There are 10 hidden switches. A switch that is on adds its own fixed numbers to the row, and there is some noise. The rows also spread widely along 13 directions, which tell nothing about the answers.
Some rows, each with its switches (1 for on, 0 for off) after it:
[-22  -2  -9  -3   1 -23 -15 -15  -4  11  -9   4  37  30   2  -4  -5   6
  10 -28 -11  43 -15 -34   6 -27   1 -10 -38   1  18]  0 0 1 1 0 1 0 0 1 0
[ 39 -16 -16  12  17  34   0  12  17  16  45 -39  -8 -37  -3   8   1 -18
   8  24  18 -45 -11  33  -1  20   8 -22  10  14   7]  1 0 1 1 0 0 0 0 0 0
[ 17 -18  -6 -14 -16  53  34  21 -19  -4   3 -74  23 -27   9  -5 -26  14
 -15   2  -2 -12  40   1   2 -26 -24   5   6 -17 -31]  0 1 1 0 0 0 0 0 1 0
[-13 -24  38  42  24  88 -22   7   4 -63   7  -1 -22  -2  79  14 -24  18
 -17 -18  -1   1 -18  -4  21  10 -22  43  -4   4  -8]  1 0 0 0 0 1 1 1 0 1
[-27  -8 -21 -16  21 -43 -34 -18  -4  -9 -68  47  13  -1  -3  -8   8 -25
  12   4  34  21   9 -39  19  12  34  25 -25 -15 -40]  1 1 1 0 0 1 0 1 1 0
[ 33 -28 -25  -1  27  -4 -26 -30  30   6   7  -7  -1  18 -17  37   1  25
 -12  -2 -34 -22 -36  17  41   6  22 -39  25  26 -17]  1 1 0 1 1 0 1 1 1 0
[-18   7 -17   2   9   9  -2  21  -2  10  -9 -18  37 -41   2 -27  18 -18
   3  17  47 -18  24 -14  15   9  38 -21 -28  -3 -49]  0 0 1 0 1 1 0 0 1 0
[ 22 -34  30  11  23  24 -20  -5  22 -28  -9 -23  -8  18  -7  21 -31  10
  -3  -9 -32  17 -39  -1  13  13  -2  15 -59  19 -38]  1 0 1 0 0 0 1 1 1 1
[-10  28 -30 -13 -13  -4  17  40   0 -54  18  -8   8   8 -11 -23 -38 -17
 -10  33   0 -10   6 -14  24 -15 -65 -16 -20 -61 -14]  0 1 1 1 0 0 0 1 0 0
[ 21   6   5 -37   1  12  20 -43 -39  15  12  -8  -9 -16  10   4 -19  12
  -3 -37   5  26  11  26  -1   7   8  25  -4  -6  29]  1 0 0 1 1 0 0 0 1 0
[  1 -16 -18 -17  25  21  -1  -8   1  -5 -14  -9   6   4   6  -8  -2  -1
  18  -7   4  -6  26  -2 -12 -20  -5  26  26 -24   3]  0 0 1 0 0 1 0 1 0 0
[-32  13  -1  16  30  46  20  36  30 -39  -2 -36  33  11 -15 -17 -15 -21
  44  25  -9 -25  38 -30 -13  -1 -10   4 -50 -52 -64]  0 0 1 0 0 1 1 1 1 1
[  0   2 -20  11   7  21   6  26  34  29 -15 -27  66  -1   1 -31  29  17
   9   0  34 -23   0 -14  26 -20  15 -39 -26  15 -37]  1 0 1 0 0 0 1 1 0 0
[ 21  10 -28 -35 -18  -2  17 -26  12 -33 -87  35  40  -2  17 -33  20  73
 -30  14  36 -57   5  46  31 -44  -9 -51  67  61  -1]  0 1 1 0 0 1 1 0 1 0
[ -5 -32   2  -3   2  -1 -19  -8  -7 -25 -54  17   2   2  10   0  -8   7
  12  -3  -7   7   0 -12  -4  -9  -7  30   6  12  -6]  0 0 1 0 0 0 0 0 1 1
[-13 -12 -23  19 -12 -11 -36  28   8 -19 -49  25  46  -4  23 -33   8  15
 -22  -2  26   4 -11 -29  30 -35 -21 -32  -6   8  12]  0 1 1 1 0 1 0 0 1 0
[-42 -19  44 -11   3 -17 -43  -4 -11  17 -16  48  31 -14 -49  18  -8  -2
  -1 -15 -39  22   3 -16 -61  10  30 -47 -92  -6  67]  1 1 1 0 0 1 1 0 0 1
[  2  32 -16 -52  -5  -7  25 -22 -17 -45  10 -12  -4  18 -18  -8 -46  14
 -36 -25 -14  22  15  14  19 -15 -41   1   5 -46   0]  0 1 1 0 0 0 1 0 1 1
[-11 -63  -7  13 -15   3 -12   7 -17 -23 -44   6   1  -5  26  23 -14  -4
  22  19 -37  -1   1 -37  -1 -24 -15  30  21   7  -4]  0 1 1 0 1 0 0 0 1 0
[ 10   1 -60   5  22 -36  14 -24  35   9   6 -20   4  40  -1   8  -5 -52
  50   8   9   6 -28 -26  10 -20   3  28  21 -13 -16]  0 1 1 0 0 1 1 0 0 1
[-15 -18 -35  -8 -35 -10   5  26 -18 -13 -62 -22  67  -8  -2 -33 -14  19
 -16   5   8   1  40 -29  28 -51 -24  -9 -13 -16 -53]  0 0 1 0 1 1 0 0 1 0
[-55 -50   6  38  10  -5 -57  25  -9 -27 -37  79 -11 -15  38   7  12 -32
  30  23  -9 -11 -13 -56 -12   2  11  16   3  -3  26]  0 0 0 0 1 1 1 1 0 0
[ 42 -17 -10  13  12  23   0  10  29  15 -29 -14  32  11  25 -34  14  25
  21 -19  15  -6 -31   1  17 -38 -10   3   4  33  23]  0 0 1 1 1 0 1 1 1 0
[  3   2  24   7  -2  43  27  10   8 -52   6  32 -17  -8  38   0 -19   1
  31  30  -9 -38 -22  20 -30 -13 -34   8  -1   4  72]  1 1 1 0 1 1 1 1 0 0
[ 27 -38 -26  -3   2 -31 -17  -7  -7  39  -2 -14   2   1   3   7 -19 -28
   0 -15  10  30 -33 -36  12 -22   8  13 -13   5  25]  1 1 1 1 0 1 1 1 1 0
[ 28 -20 -45 -22   0 -70 -13   7  -1  61 -24  18   3 -14 -30 -35  16 -49
  38  -2  35  15 -30 -19 -22 -31  19  13   8   1  61]  0 0 1 0 1 0 0 1 1 1
[ 40 -32  36 -24   9  28 -14 -16 -43 -14 -43   9 -30 -37  30 -10 -34  20
 -38 -23  25  10   3  28  -8   1   0  40  -1  25  24]  0 0 0 1 0 1 1 1 1 0
[-24 -26   8  14 -10  56  34  19 -34   1   8 -21   4 -19  66  -6 -14   1
  17  -4  17  -7  14 -40 -12 -41 -26  32  23  -2  29]  0 0 1 1 0 1 1 1 1 1

New rows. What belongs after each?
[ 53 -17 -10  22  17  30   6   1  30 -15  -4 -38  -1  16  34  -4 -19  -5
  23   4  22  -5 -41  15  18 -14 -23  36 -13  24  -9]  1 0 1 1 0 1 0 1 0 0
[ 16  48 -38 -43 -10 -16  47 -34 -11 -13  -1   7   6   8  18 -30 -14   4
  10  -9  46   1   0  26  15 -19 -23   9  17  -6  27]  1 0 1 1 0 1 0 0 1 0
[-19 -21  14  26  19  27 -19  -7  10  34  31  -7  28   7   4  22   8   1
  31 -31 -26  25 -24 -19 -16  -2  15  -8 -41   2  48]  1 0 1 1 1 0 0 0 0 1
[ 17 -35   4   9  27  42   6 -26  10  17  38 -68  -1  15  -4  55 -22   5
  11 -14 -45   8 -12  -8   4   2  14   2  -2  13 -26]  0 1 1 1 0 0 1 0 1 1
[ 67  19 -19 -37   3  17  34 -10   1  11 -21 -69  19  -9   2 -39 -26  15
 -34 -38  57  29   4  28  33 -23 -15  33 -20  -7 -35]  1 1 1 0 0 0 0 1 1 1
[ 27 -48  16  -9 -13 -12 -32 -10 -34  34 -21  -8   3 -24  28  -5 -23   7
 -42 -38  23  46 -40 -19  15 -19  16  16 -33  43  27]  1 0 1 0 0 1 1 1 1 0
[-14 -45 -29  52 -19 -32 -28  28   7  14 -16  32  21  -3  31  -7   0 -47
  42  11   9   9 -53 -57   1 -33 -15   8 -16  11  54]  1 0 1 1 1 1 1 0 0 1
[ 26  -9 -30 -20 -10  -1  -1 -13   6  20 -18   0  30 -33 -13  -8  15  30
 -30   3  27 -41   3  46   7 -21  10 -52  40  27  30]  1 1 1 0 1 1 0 0 0 1
[ 32 -45  -8  -1 -19   5 -21  24 -14 -39 -34   3  -4  -7  15 -14 -41  10
 -27   0 -18  -1  -4   9   4 -38 -56  22  15  -9  27]  0 0 0 0 1 1 0 1 0 0
[ 30  20 -22 -31  -5 -19  18   6   2  -9 -17 -25  20  12   1 -39 -26   4
 -29 -20  30  30 -13  -8  38 -26 -21   8 -29 -12 -24]  0 1 1 0 0 0 1 1 1 0
[ 20   4 -43 -17   5 -33 -27  -9  11  15  24  -6  14   7  -3 -22  -5   2
 -34 -32  21  27 -37   3  50 -25  -2 -23   4 -10  24]  1 0 1 0 1 1 0 1 1 0
[-32   4 -23   3  16  -2  -8   4   4   4  18   5  13   1  22  -8  14 -15
  14   1  20   7 -19 -32  33  -1  16  -2  -3  -8 -15]  0 0 1 0 1 0 0 1 0 0
[ 20  25 -17  13  10 -17 -28  15  40 -21  18  12  22 -10 -12 -16   3   5
 -35  10  26 -19 -57  24  57  20   5 -71 -43  22  -4]  1 1 1 1 1 0 1 0 0 0
[ 27   9   9  15   8  13   6  29  28 -17  -1  10   7   1  15 -43 -13 -24
  35  -2  18   6 -37  -3 -18 -14 -17  17 -57  -8  51]  1 0 1 0 1 1 1 1 1 0
[-22  -8  25 -12  40  25 -44 -11  -8 -40 -30  33 -10 -31   4   2  -1   4
 -26  -9   9  -8  31   3  -4  35  33   1  -9 -10 -12]  0 1 1 0 0 1 1 0 1 0
[  2  18  23  -9  -9   1   4  12 -20 -52  11  27 -20 -14  12 -16 -41  -6
 -18   9   5   1 -17  14 -10  10 -26 -12 -44  -5  41]  0 0 0 1 0 1 1 0 1 0
[ -6 -39 -25  15   9  49   8  -3  12  17  11 -42  28 -10   5  32  11  10
  23  -2 -30 -30  32  -6  -6 -22  -1  -7  51 -13  -1]  1 1 1 0 1 0 0 0 0 1
[ 16  -5   6  -8   5  32  17  12 -18  -3  24 -33  -8 -31  19  -1 -29  -9
 -17  14  23 -14  -1  -1   3  -1  -3  -4 -14  -1  -4]  0 1 1 1 0 1 1 1 1 0
[ 33  21 -53 -39   6 -35   5 -28  -3 -15 -28   0 -10 -19  -7 -15  -6 -11
 -32  19  58 -25   5  38  37   8  13  -4  45   6 -41]  0 1 0 0 0 1 0 0 0 0
[ -3  -5 -40 -62 -30 -57  11  -9 -29  30  -9  -7  25  -2 -54   4 -16  10
 -35  16  -8  -1  18  -3  10 -22   3 -51   4 -12 -20]  0 1 0 0 0 0 0 1 0 0
[ -1 -33 -12 -30  -3  -8  10   2 -37   0  18 -32 -15 -10 -25  21 -46 -31
   9  11 -35  12  25 -19 -22 -12 -11  25  -9 -45  -3]  0 0 1 0 1 1 0 1 1 0
[-49 -18  -4 -15  26  24  -8 -42 -33  19  -5  30 -11 -26  42  25  24   4
   8 -10  24 -15  26 -27  11  18  58  11  51  10 -16]  1 0 0 0 0 1 1 1 1 0
[ 18  22  -6  21  24  28 -10  13  30  17  17  -6  30  -9  18 -36  11 -20
  16 -38  29  21  -4   8 -15  -9   4   8 -35 -33  63]  1 1 0 0 1 1 0 0 0 0
[ 34  -4   2 -13 -12   2  24 -14 -18 -41 -39  12 -21  -5  31  -2 -43  -6
  -5  15  29  -5 -17  17  10  -7 -34  40  -4  12   2]  1 1 0 1 0 1 1 1 0 1
[ 32 -18  26 -31 -16   8  19 -19 -18 -47 -65   9  -9  11  28  -3 -36  39
 -17   3  -2   6 -25  12  14 -23 -27  28 -13  45 -11]  0 1 1 0 0 0 1 1 1 0
[-34  31   1 -25   2 -20   8  17  13 -30 -55  30  56  16 -58 -35 -15  -1
  18   8  -8   3  34 -23 -22 -11 -11 -25 -87 -51 -16]  1 1 1 0 0 1 1 1 1 1
[  8  -1  -3 -17  -2   8 -44  25 -14 -23 -44  13  20 -34  13 -44   1  34
 -84 -16  48   8  11  10  51  -3  -8 -23  -6  -4 -24]  0 1 0 0 0 0 0 1 0 0
[ 28  44 -24  -9  11 -13   9  18  27   1   0 -14  26 -17 -10 -59   2 -20
 -11 -13  58   9 -24  12  24  -4   4 -13 -36 -10   3]  0 1 1 0 1 0 1 0 1 1
[ 27 -38 -38  19 -24  -8  17  40  -7  26 -74 -38  50  -7  28 -38  -7 -20
  24  10  34  17   2 -53  25 -51 -17  39 -16   3 -51]  0 1 0 1 1 0 0 1 1 0
[-22  17  -1  -7  16  35  35  -9  -5  10  33 -38  11  -1  13   6 -15 -15
  11 -13  12   6  22 -25  -3   2  15  15 -23 -36 -23]  1 1 0 0 0 1 1 1 1 1
[ 13 -15  19   7   8  69  12  -7  -8   2  26 -43   7  -2  59  -1  -9  34
  -4 -43   1  27 -16  -3  22 -18  -8  31  -3  11  15]  1 0 1 0 1 0 0 1 1 0
[-33  34 -34 -36  -2 -27   6 -33 -47   4 -12  34  13  -2  56 -36   2  -1
 -23 -52  66  46  10 -27  38 -28  -7  30  29 -20  32]  0 0 1 1 0 1 1 0 0 0
[-16  15 -38   2   9 -13  41   7  23  21  17 -29  24  22   2  -6  -1 -49
  57  26  16  -7 -13 -50  -3 -20  15   0 -21 -15 -26]  0 1 1 0 0 1 1 1 1 0
[ 35 -28 -18 -39  15 -38 -26 -14 -13 102  27 -69  30  -5 -76  10 -14  -5
 -31 -49  -3  52  -9  -7  -4  -9  40 -25 -53  -6   0]  0 0 1 1 0 0 0 1 0 1
[ 19 -35  28  17  -2  21  20  -2   9  40 -18 -60  42  20  10   3 -18  -2
  39 -24 -15  39 -23 -30 -30 -34  18  23 -80  37   0]  0 0 1 0 0 1 1 0 1 0
